The rows are grouped in 4 ways, from coarse to fine. Each group lies inside one group of the grouping before and may be the whole of it. The rows also spread widely along 17 directions, which tell nothing about the answers.
In the rows, 128 means zero.
Known rows, each followed by its group in each grouping:
[146  86  68 118 128 157 131 158 163 163 183  96  85 148 154  87 124 105
 152  92 124 162  99 138  99 171 139]
belus k_293 k_965 Tebe
[160 167 112 121 143 171  91  79 160 162  97  96 123 148 128 148  93 147
 103 119 130 118 158 140 121  72 149]
belus k_229 k_211 batov
[110 120  75  94  94  97 199 104 113 122 142  96 120 120 131 132 251 180
 108 105 152 163 142 135 147 201 133]
parop k_649 k_221 lokol
[154 172 146 114 139 114  79 127 127 122 157 140  85 122 120  84 104 117
 114  96 120 162 104 118 143 116 102]
belus k_229 k_162 basu
[116 113 131 168 125 145  94  98 172 109  87 133  81 122 121 145 101  90
 146 133 137 144 115 152 123 125 126]
parop k_15 k_854 Balo
[ 64 133 100  83 168 110 143 130 116 132 101 138 178  56 106 167 142 137
 132 112  77  95 119 116 141 157 100]
Teg k_148 k_522 gorep
[ 88 148 138 103 157  87 192 123  73 144 170 124  99  58 152  94 158 128
 193 123 114 114 121 111 116 152 126]
belus k_229 k_370 givu
[160  86 137 191  49 122 111 148  98  94 153 121 128 166  82 127 149 122
 116 116 143 141 135 139 145 135 120]
Teg k_263 k_36 dimak
[170 103 167 169 131 102 116 146 138 136 137 132 200 185 118 131 126  96
 152 147 108 116  89 119 103 114 115]
belus k_81 k_809 tefo
[110 169 121  58 128  80 163  76 171 115 102 100 135 105 169 162 131 166
 116 105 143 118 129 122 118 125 126]
belus k_229 k_211 rer
[113 161 121 142 111 120 179 167 108 167 143 106  79 153 131 113 185 113
 188  69 146 103 155  94 175 129 152]
parop k_15 k_854 Zan
[110 137 169 147 142 132  61 134  93 154 140 148 133 173 158  62  87  84
 131 173 116 155  94 164 118 125 123]
Teg k_263 k_228 tef
[ 81  92 116  77 148 161  90 148 169 142  86 133 163 139 172 179  92 120
 104 186 152  97 159  89 100 158 124]
parop k_649 k_214 bir
[144 178  85 110 151 136 132 145 180 146 126 140  66 110 108 105 117 133
 102 150 194  63 131  76 182 111 144]
Teg k_263 k_156 Vufer
[126 130 162 137 102 142 125 159 110  74 125 142  67 125 120  94 168 147
 112 143 157 110 122 103 154 122 142]
parop k_649 k_214 sozag
[169 124 163 230 159 143 106 141 130 149 140 179 154 129 101 106 125 150
 134 214 146  71 129 117 105 107 153]
Teg k_914 k_165 nofon
[120 161 173 133 143 165 130 160 167 117 100 164 153 183 165 124 137 130
 111 127  98 137 125 122 151  86 150]
Teg k_263 k_156 zim
[157 161 163 143 140  48 116  75 130 129 107 122 127 141 142 129 130 149
 127 101 170 153 137 155 125 130  77]
Teg k_263 k_228 bazuz
[151 143 133 129 167 122  66 120 151 132 107 139  85 100 102 113  90 130
 115 154 168  96 112 102 121 121 102]
parop k_649 k_817 soku
[ 83 141 111 116 200 102 125  79 150 134  92 144 130  59 151 136 111 128
 133 177 147  92 113 139 110 159 105]
belus k_81 k_809 migeg
[101  83 125 155 155 207  62 117  80 129  83 127 159 141 140 141 172 179
  86 148 103 138 170 172 108 163 120]
belus k_293 k_965 Nef
[112 108 121 206 116 164 118 102 115 117 107 123 111  93 101 156 138 156
 142 135 130  81 159 157 115 124 150]
belus k_229 k_162 Foz
[107 110 134  97 104 165 141 130 102 122  93  89 146 101 115 187 138 177
 136 116 107  62 170 107 102  98 158]
parop k_649 k_221 gat
[124 143 156 120  89 153  91 128  90  93 132 136 106 129 128  95 112 136
  77 174 139 128 126 143 144 113 157]
parop k_15 k_452 pokep
[196 120 105 217 146 173 129 128 152 170 161 127 108 117  73 111 114 130
 154 162 133  64 123 123 108  85 179]
belus k_229 k_162 basu
[133 149 108 144 146  90 135 152 141 133 162 150  97 116 132 100 162 133
 130 109 169 125 130 102 157 180 100]
belus k_81 k_809 migeg
[163 149 123 115 152 130 115 123 149 152 151 158  82  88  77  94 172 164
 137 175 123  98  83  47 120 128 146]
Teg k_263 k_156 Vufer
[164 132 149 134 110 110  85  52 110 173 129  96 117 174 111 118 136 102
 152 195 150 147 115  94  95 106 131]
belus k_229 k_211 rer
[160 127 104 204 149 128 196 121 165 184 170 147 181 148 160 147 170 161
 152 101 118 179 185 161 100 162 143]
Teg k_914 k_165 nofon
[129 126  93  74  95 115 238 172 176 100 169 128 153 119 161 153 151 142
 106 101 138 135 153 102 158 144 147]
Teg k_263 k_228 tef
[108 131  92 114 113 139 190 160 133 114 160 116 123  75 139 157  81 105
 138  88 133  98 179 122 150 127 131]
belus k_81 k_809 migeg
[111 125 110 101 124 100 139 123  77 112 116  73 155 114 107 111 122 118
 116 101 116  79  91 179 147 116 116]
belus k_229 k_211 batov
[110 105 116 158  91 105 135 124 204 106 147 137  99 107 148 134 104 131
 167  82 104 151  75 164  81 158 144]
Teg k_263 k_36 dimak
[107  74 155 160  92 158 162 128 108  57  91 110 131 106 119 183 139 132
 145 135 123  81 156 132 123  99 139]
belus k_229 k_370 givu
[157 129  98 111 140 173 113 124  84 161 175 120 179 116 100 114 107 124
  82 153  84 147 146 143 125 120 138]
belus k_229 k_162 basu
[ 99 204 157  78  94 135 117  87 179  94 113 165 101 112 143 129 103 138
  95 165 106 151  99 101 138  84 172]
Teg k_263 k_156 Vufer
[113 199 132 112 122 132 177 154 140 138 166 141 135 169 199  91  81  83
 110  88 128 189 163 165 178 100 142]
Teg k_914 k_165 nofon
[136 137 139 115 148 138 162 155 108 108 194 159 120  72 167  86 128 163
 111 146 119 138 141 126 113 153 136]
belus k_81 k_809 tefo
[149 117 116  83 199 182 135 181 142 109  98 127  92  89 124 139 156 171
 114  85 130  76 156  68 150 119 102]
belus k_293 k_965 Tebe
[160  82 126 176 139 123 172 115 124 134 169 111 145 116 138 129 104  92
 166 124 118 156 135 166  90 134 114]
belus k_229 k_162 Foz
[116 167 181 113 125 110 132 130 111  49 106 146 116 112 139 106 142 153
  83 141 141 102 108 131 167  99 124]
belus k_229 k_162 Foz
[105  97 162 125 114 172  86 162 177  94 113 165 113 187 160 124 168 110
 129 174 119 150  93  66 124 147 141]
belus k_81 k_809 migeg
[108 143 111  77 133 159 125 140 121 138 120 120 110 147 151 122  88  72
  93 187 186 122 169  99 167 114 129]
parop k_649 k_221 gat
[ 70 127 157 158 125 140 122 123 131 127  92 142 195 186 180 168 157 119
 126 128 108 161 160 157 130 145 124]
belus k_229 k_211 batov
[122 138 137 141 173  81 124 144 109 163 144 145 184  99 111 131 133 125
 160 117  96 104 107 118 105 154  96]
belus k_293 k_965 Tebe

New rows, each followed by its group in each grouping:
[128  98  82  79  81 173 117 115 135 120 156 109 134 174 138 106 159 107
  74 175 119 197 105 131 132 160 155]
belus k_293 k_965 Nef
[130 170 146 126 164 123  89 114 111 170 103 118 114 101 132 132 112 174
 142 112 136  75 157 124 110 114 130]
parop k_15 k_854 Zan
[166  77 161 118 116 135 160 165 193  65 117 111 100 154 164 126  94  95
 144 107 139 127  83 133 110  98 132]
parop k_15 k_452 pokep
[169 130 157 169  63 157 134 135  89 120 221 162 124 128 129 104 162 164
 110 174 119 186 171 101 103 145 168]
belus k_293 k_965 Nef
[ 71 200 168 139 109  89 100 111 118 123  91 134 138 134 117 137 150 138
 151  89  94  94  96 130 149 103 138]
belus k_229 k_211 batov
[157 119 105 108 150 147 129 138  92 179 159 101 141 129 130  97 111 123
 120 141 126 123 138 141 117 134 137]
parop k_15 k_452 pokep
[155  60 106 167 125 130 100 126 137 118 107 100 143 115  92 154 169 195
 121 103 128  98 117 156  79 169 115]
parop k_649 k_817 soku
[ 97  95 113 145 157  94 146  96 124 138  83 141 224 124 120 189 159 126
 110 175 138 120 151 148 131 173  90]
Teg k_263 k_228 bazuz
[136  92  81 133 163 204 115 127 190 142 140 126  57 122 145  87 162 146
 140 140 110 138  84 125  97 150 172]
belus k_229 k_162 basu
[133 170 149 131 120  92 138  76 157  94  69 130 138 175 125 141 191 138
  96  89 127 185 113 156 173 112 103]
Teg k_263 k_156 zim
[ 93 108 114  95 130 141 126 114 121 127  93 111 183 132 112 148 122  95
 109 183 106 105  96 143 122 120 143]
parop k_649 k_221 gat
[152 151 172 157  81  93 175 112 185  42 107 167 146 137 106 180 167 128
 109 116 128 170 129 102 169  96 117]
Teg k_148 k_522 gorep
[157 135 135 126  67 157 112 143 112 140 163 141 107 179 110 125 147 111
 103 185 169 151 181  50 166 117 146]
Teg k_263 k_228 tef
[ 89  99 127 139  87 137 173 158 152 126 180 147 137 129 182 128 137 123
 151 145 115 166 134 134  87 179 168]
parop k_649 k_214 sozag
[116 124 116 120 135  73 134 132 111 137 125 101 137  73 108 139 105 135
 158  77 124  75 108 152 113 150 106]
parop k_15 k_452 pokep
[131  42 140 141  83 100 100 132  79 105 127  86  80 109 105 131 141 147
 166 139 174  74 125 105  92 162  99]
Teg k_263 k_228 bazuz
[ 86 133  77 205 146  90  95 103 194 133 108 168 100  73  94 142 128 127
 132 138 169 110 100 161 128 199 114]
parop k_649 k_817 soku
[208 141 112  87 139 143 132 140 194 120 107  95 153 149 103 152  74 133
  76 118 148  84 124 111 135  57 136]
parop k_649 k_817 soku
[116 131 108  67 145 168 160 135 139  90 140 131 126  87 172 125 112 150
  69 109 109 179 154 166 127 140 129]
parop k_649 k_221 gat
[134  61 117 135  84 159 104 129  60  80 134  80 117  72  79 136 103 146
 123 117 103  78 127 158 104 122 124]
belus k_81 k_809 tefo
[125 143  93 137 138 131 160 149 148 127 167 143 134  71 122  93 147 195
 112  95  81 104  85 175 112 151 166]
Teg k_263 k_156 Vufer
[150 129 100 119 103 156  81 113 161 102 102 115  88 136  85 149 130 121
  98 107 140 129 129 101 162 116 115]
belus k_81 k_809 tefo
[133 122  48 125 158 113 188 103 142 186 153 107 136 101 115 134 140 100
 144 144 156 130 151 126 144 160 121]
Teg k_148 k_522 gorep
[111 164 118  87 131 166 121  95 146 140 146 155 148 111 170 156 108 144
  78 170 127 183 195 105 123 139 139]
belus k_229 k_211 batov
[134 127 131 111 128 152  63 171 149 174 162 120  60 147 175  98  79 146
 163  60 128 141 145 103  89 145 119]
Teg k_263 k_36 dimak
[158 129 104  49 119 120 105 112 117 184 163  71 128 171 162  91  86 112
 121 130 136 159 122 120 101 124 123]
Teg k_914 k_165 nofon
[ 87  92 157 120 105 129 107 132  78 102  77  85 149 128 138 181  73  96
 147 130 149  64 169 129 119 102  99]
belus k_293 k_965 Tebe
[124 160 117 144 102 121 105 121 122 135 124 130 154 149 121 132 138 164
  88 114 135 125 152 150 149 132 135]
Teg k_914 k_165 nofon
[ 74 122 114 118 106 212 149 174 111  92 135 154  89 117 140 123 128  94
 113 126 107 157 173 112 184 124 148]
Teg k_914 k_165 nofon
[158  99 167 208  82 125  94 125 118 120 172 159 167 140 109 161 125 131
 143 138 106 172 158 121  85 144 118]
belus k_229 k_370 givu
[125 181 138 120 104 139  59 142  74 170 134 128 150 122  63 156  82 106
 122  99  99 114 174  92 152  93 115]
parop k_649 k_221 gat
[156 100  98  66  91 160 160 122 156 104 191 115 101  96 141 112 136 149
 111 139  93 179  99 105  84 144 165]
belus k_293 k_965 Tebe
[139  82  94 145 179 148 106 134 141 184 101  85 143 160 116 122 168 132
 174  97  96  90  81 143  89 144 126]
belus k_293 k_965 Tebe
[165 109  85 106 109 148 117 127 182 116 144 102  91 149 155 123  60  97
  78 137 201 157 154 149 129 131 121]
parop k_649 k_221 gat
[143 154 164  97 134 134 206 142 129 119 131 120 126 110 164 133 141 178
 148 128 131  76 162  84 120  74 165]
Teg k_914 k_165 nofon
[179 116 135 130 167 151 126 157 145 107 162 146 128  76 133  92  56 152
  94 174 136  80 115 138 102  96 137]
Teg k_148 k_522 gorep
[143 127 106 123  76  88 123  93 101 178 153  91 178 148  89 158 121 104
 138 197 161  81 143  83 115 125 145]
belus k_229 k_370 givu
[142 118 132 155 172 128 110 183 164 118 130 173 153 136 115 135 113  83
 122 141 142 110 123  86 157 143  85]
belus k_81 k_809 migeg
[145 121 129 155  95 133 125  85 155 101 127 138 145 118 131 149  89 139
  87 168 143 152 147 167 109 119 138]
Teg k_263 k_156 zim
[139 147 188 189  89 151  40 132 107 133 112 132 114 191 119 112 131 151
 123 133 133 125 136 133 114 101 149]
parop k_649 k_817 soku
[125 174 152 158 130  95 152 154 115 195 158 133 187 143 140 142 105 133
 175  91 102  95 160 123 113 109 139]
Teg k_263 k_156 Vufer
[154 134 122  98 137 186  94 143 129 132 129 150 152 128  94 149 166 158
  82 113  68 176 148  94 141 133 129]
parop k_15 k_854 Zan
[138  97 149  88 116 162  88  95  87 128  89 105 155 174 106 142 153 111
 104 174 102 164 131 101 128 105 110]
Teg k_263 k_156 zim
[139 109 160 130 167 142  97 158 126 127  84 107  73 124 125 125 141 154
 168 102 154  56 128  90 110 108 111]
parop k_649 k_221 gat
[129 178  97 143 126  74 133 100 150 136 165 150  84  75 124 102 151 172
 109 106 165 157 130 150 129 185 124]
parop k_649 k_214 sozag
[154 131  99  99 178 111 125 125 111 189 130  81 101 150 137  84 154 122
 151  72 134 143 110 146 128 152 103]
parop k_15 k_452 pokep
[158  60 151 155 154 141 113 178  87 108 153 121 152 150 124  84  88  67
 127 182 140  97  97 139 123 121 100]
belus k_229 k_162 Foz
[166 163 158 123 156  99 180 176 100 136 164 104 126  98 156 112  83 157
 148  79 159  40 173 116 131  80 123]
belus k_229 k_162 basu
[182 131  67  95 152 144  85 102 128 176 125  65 112 120 120 130  93 173
  89  97 169  95 169 143 110 126 112]
belus k_293 k_965 Tebe
[ 89 182 141 109 145 130  97 121 163 102 105 158 114 119 172  85 139 193
  85 116 104 131  82 172 127 133 155]
Teg k_914 k_165 nofon
[103 159 108 101  88  67 148  76  58 147 139  76 100  84 108 135 152 150
 139 142 189  75 168 103 143 143 121]
belus k_229 k_211 batov
[114 141  97 142 117 133 183 112 117 142 177 114 141  83 167 147 142 187
 130  54  99 170 194 181 102 166 139]
belus k_229 k_211 rer
[145 125 162 155 102 128 106 163 123 141 125 130 148 198 118 127 148 117
 138 126 131 117 131  95 143 111 126]
Teg k_263 k_156 zim
[127 150 135  62 166 125  79 115 154 144  92 127  92 145 153  85 127 152
  97 214 182  66  85  79 128 114 139]
Teg k_263 k_228 tef
[ 74 122 153 140 140 115 122 130 154 141  76 145 152 146 154 191 176 146
 180  81 104 137 156  91 114 158 100]
Teg k_914 k_165 nofon
[146  98  74 120 183 148 156 157 192 152 125 112 118 137 153 133 155 134
 145  86 138 112 127 116 126 161 114]
belus k_81 k_809 tefo
[ 85 133 144 147 120 115 183 136 175 100 106 151 156 131 157 157 157 127
 141 141 124 122 116 135 126 137 155]
parop k_649 k_817 soku
[110 178 129 123  77  84 150  74  99 114 179 150 161  82 104 129 109 104
 105 187 112 160 120 136 135 127 150]
belus k_229 k_370 givu
[142 102 122 102 187 108 111 105 139 163  82  87 109 132 139 132 117 107
 165 112 151 109 111 126 105 136  88]
parop k_15 k_452 pokep
[116 182 157  88 119  80 141 109 114 128 146 124 105 139 153  88 179 141
 140  81 105 195  93 137 129 144 122]
parop k_649 k_221 lokol
[138  89 110  80 109 150 111 144  87 140 152  78 116 142 161 125 133 154
 110  83 139 169 178 140 103 167 103]
parop k_649 k_221 lokol
[124 139 165 160 169  92 124 129 135 106 140 163 102  64 129  91 147 176
 156 144 121  79  71 123  91 144 129]
belus k_229 k_211 rer
[144 146 173  96 106 135 139 133 129  97 129 122 108 162 158 138 110  88
 126  82 126 210 162 117 144  98 101]
parop k_649 k_221 lokol
[170 166 131  79 160  74 151  70 129 130 116  98 144 114 119  98 126 142
 107 114 114 143  77 165 125  95 107]
Teg k_263 k_156 zim
[128  67 131 135  84 135 113 127 151 110 107  87  50 181 140 116 130  82
 171 131 174 126 101 114 125 126 125]
Teg k_263 k_228 bazuz
[114 118 133 213 132 162 155 127 155 144 145 188 161 119 138 171 157 145
 145 133  96 176 186 140 113 158 145]
Teg k_263 k_228 bazuz
[ 76 140 105  93 152  93 135 120 174 128  92 138 126  81 139 170 103 103
 140 135 152  98 124 106 137 160 108]
parop k_15 k_854 Zan
[106 137  74  95 145 141 157 146 134 121 168 139  97  68 120 123 148 125
 120  70 101 170 138 117 158 176 105]
belus k_229 k_211 rer
[160 186  92 129 172  93 150 133 167 135 152 160 142  66  77 109 146 169
 100  72  90 125  85 144 153 136 116]
Teg k_263 k_156 Vufer
[ 99  96 118 119  57 111 101 140 136 101 118  96 114 158 151 156 115 134
 108 153 209  73 156 102 132 155 128]
belus k_229 k_211 rer
[ 67 137  97  63 107  91 172 115 165  72  93 121 122  70 125 178 124 107
 118 128 150  92 112  99 162 143 115]
belus k_293 k_965 Nef
[ 93 100 166 149 119 162 104 223 122 121 147 145 106 164 213 107 111 159
 142  84 141 111 171 133 115 158 129]
Teg k_263 k_228 bazuz
[135 172 158 165 176  97 141 123  90 117 143 150 120  72 125 104 149 170
 133  74 112 125 142 160 138 130  98]
belus k_229 k_162 basu
[ 64 137 102  95 124 145 109 137 118 113 112 131 146 126 138 135 147 123
  90 119 111 138 129 139 164 161 119]
belus k_229 k_211 batov
[141  74 107  96 112 130 111 159 125 152 178 108 143 144 151 108 122 132
 120 162 145 136 118 115  78 183 130]
parop k_649 k_221 lokol
[100 167 140  85 166 116  98 154 109 187 149 149  86  92 132 110 114 104
 181 116 118 121 132  51 129 151 110]
parop k_15 k_452 pokep
[123 177 140 159  96 109 141 135 127 133 133 146 207 136 135 167  75 142
  88 126 136  97 186 161 146  98 145]
Teg k_263 k_36 dimak
[149  89 125 170  83 184 125 147 177 103 150 181 157 127 104 179 142 152
  99 177 110 147 159  84 111 139 161]
Teg k_263 k_36 dimak
[166  92 142 141 159 115  89 181  96 133 167 153 132 120  96  86 113 108
 129 164 143 112 107  85 126 150  80]
Teg k_914 k_165 nofon
[109 138 134  49 156 132 158 174 137 139 132 122 111 171 179  96 186 113
 136 101 124 170 116  76 152 154 113]
parop k_649 k_817 soku
[ 72 128 130 172 106 132  70 185 131 101 137 159 110  92 124 142  66 116
 130 103 143  71 145 129 144 155 113]
belus k_229 k_162 Foz
[142 116 155 106 172 146  36 146 112 140 100 129 144 109  88 147 115 154
 130 117  92  81 116  72 103 117  86]
belus k_229 k_211 batov
[ 84  81 154 137  93 184  98 154 110  83 141 151 135 146 164 116 158 143
 112 164  87 160 116 138 103 159 157]
belus k_229 k_370 givu
[102 191 125 158  93 116 131 108  81 153 169 152 109 126 110  99 160 116
 131 101 103 196 151 149 173 142 136]
Teg k_263 k_228 tef
[103 105 126 195 106 177  96 171 193  92 117 175  85 187 132 118 179  92
 131 139 140 150 103 104 166 159 144]
belus k_81 k_809 migeg
[164 142  88 134 117 106 160  98 161 140 158 123 145 111  99 138 153 140
 120 130 124 133 117 121 127 139 142]
belus k_81 k_809 tefo
[ 99  87 121 116  96 133  79 170 116 125 113  95  85 149 119 121 102  95
 158  99 144  83 110 110 139 136 108]
Teg k_263 k_228 tef
[138 127 136 181  69 115  77 140  85 137 165 136 171 158 105 125 155 170
  88 130 134 145 154 158 115 168 134]
parop k_649 k_221 gat
[115  85 100 189 118 117 128  95 146 144 116 132 138  92 116 188 131 138
 150 144 160 120 174 144  95 186 119]
parop k_15 k_452 pokep
[119  87 162 181  82 113 175 152 139  62 123 144 144 163 116 165 204  93
 164  93 109 170 123 107 155 148 105]
belus k_81 k_809 migeg
[150 130  95 137 160 112 149 167 156 163 124  83 115 139 120 138 128 125
 171  28 142  70 135 121 144 119 104]
belus k_229 k_211 batov
[123 112  75  67  62 139 110  90 142 144 146  66 107 149 126 141 102  97
 120 137 139 147 120 113 116 131 148]
belus k_229 k_211 batov
[ 96 153 171  80 147 126 176 149 122 136 119 127 140 134 157 119 125  87
 171 144  95 111 104  92 124  88 151]
parop k_649 k_214 sozag
[ 69 163 144 154 142 134 116 198 170 100 120 165 122 113 145 118 106 118
 149  23  66 128  84 179 144 134 130]
parop k_649 k_221 lokol
[ 79 154 152 178 127 122  55 123 149 160  71 131 132 177 165 154 112 140
 139 112 166  99 162 156 113 139 126]
parop k_649 k_221 gat
[137  86 153 126 158 182 112 138 137  91  49 122 158 155 133 169 100  95
  88 187 156  89 159 126 150  86 113]
parop k_15 k_854 Balo
[125  83 156 138 124 140  83 125 112 114 136 132 122 156 140 107 108  73
 137 186 131 156 101 122 107 136 110]
belus k_229 k_370 givu
[111  98 132 105  94 108 157 170 133  64 146 115 125  90 122 123 103 115
 136 128 121  64  74 121 125 120 141]
belus k_229 k_370 givu
[177 118 151 142  97 146 129 115 115  95 147 119 104 144  99 107 119  93
 121 175 139 134 111 109 138  78 144]
belus k_229 k_370 givu
[112 191 170  83 168 103 130  98 135 100 124 158  90 130 163  80 170 113
 120 110 103 211  85 119 159 127 101]
belus k_229 k_162 basu
[107 121 116 103 105  85 171 150 174 106 160 151 204  85 153 170  99 150
 101 153 130 108 123 133  93 169 139]
parop k_649 k_221 lokol
[178  78 144 131 180 129 107 133 108 168 138 112 168 148 135 108 126 130
 145 206 143  76 113  96  74 129 116]
belus k_81 k_809 tefo
[152  60 115 108 131 121  93  84  85 125  97  45 127 125  95 127 113 113
 141 133 130  93  90 157  91 116  95]
belus k_229 k_211 batov
[114 166 206 166 127 125  94 134  97 126  88 130 106 155 151 134 147 154
 167  43 103 141 158 144 130 106 115]
parop k_15 k_452 pokep
[149 146 159 163 158 106  97 133 156 111  89 159 177 123  93 163 133 143
 112  98  99 119 111 141 134 120 100]
parop k_15 k_854 Zan
[186 149 129 109  88 140  87  87 154 136 130 117 147 167 114 169 115 132
  82 102 115 216 171 122 126 115 116]
parop k_15 k_854 Balo
[130 140 128 127 146 121 154 173 148 126 154 139 117 124 129  90 157 131
 144 131 125  81  80 100 140 127 150]
belus k_229 k_211 batov
[148 154 119 172 148 150 134 177 121 136 134 129 111 151 100 104 153 107
 139  51 114 121 132 138 183 108 119]
belus k_293 k_965 Nef
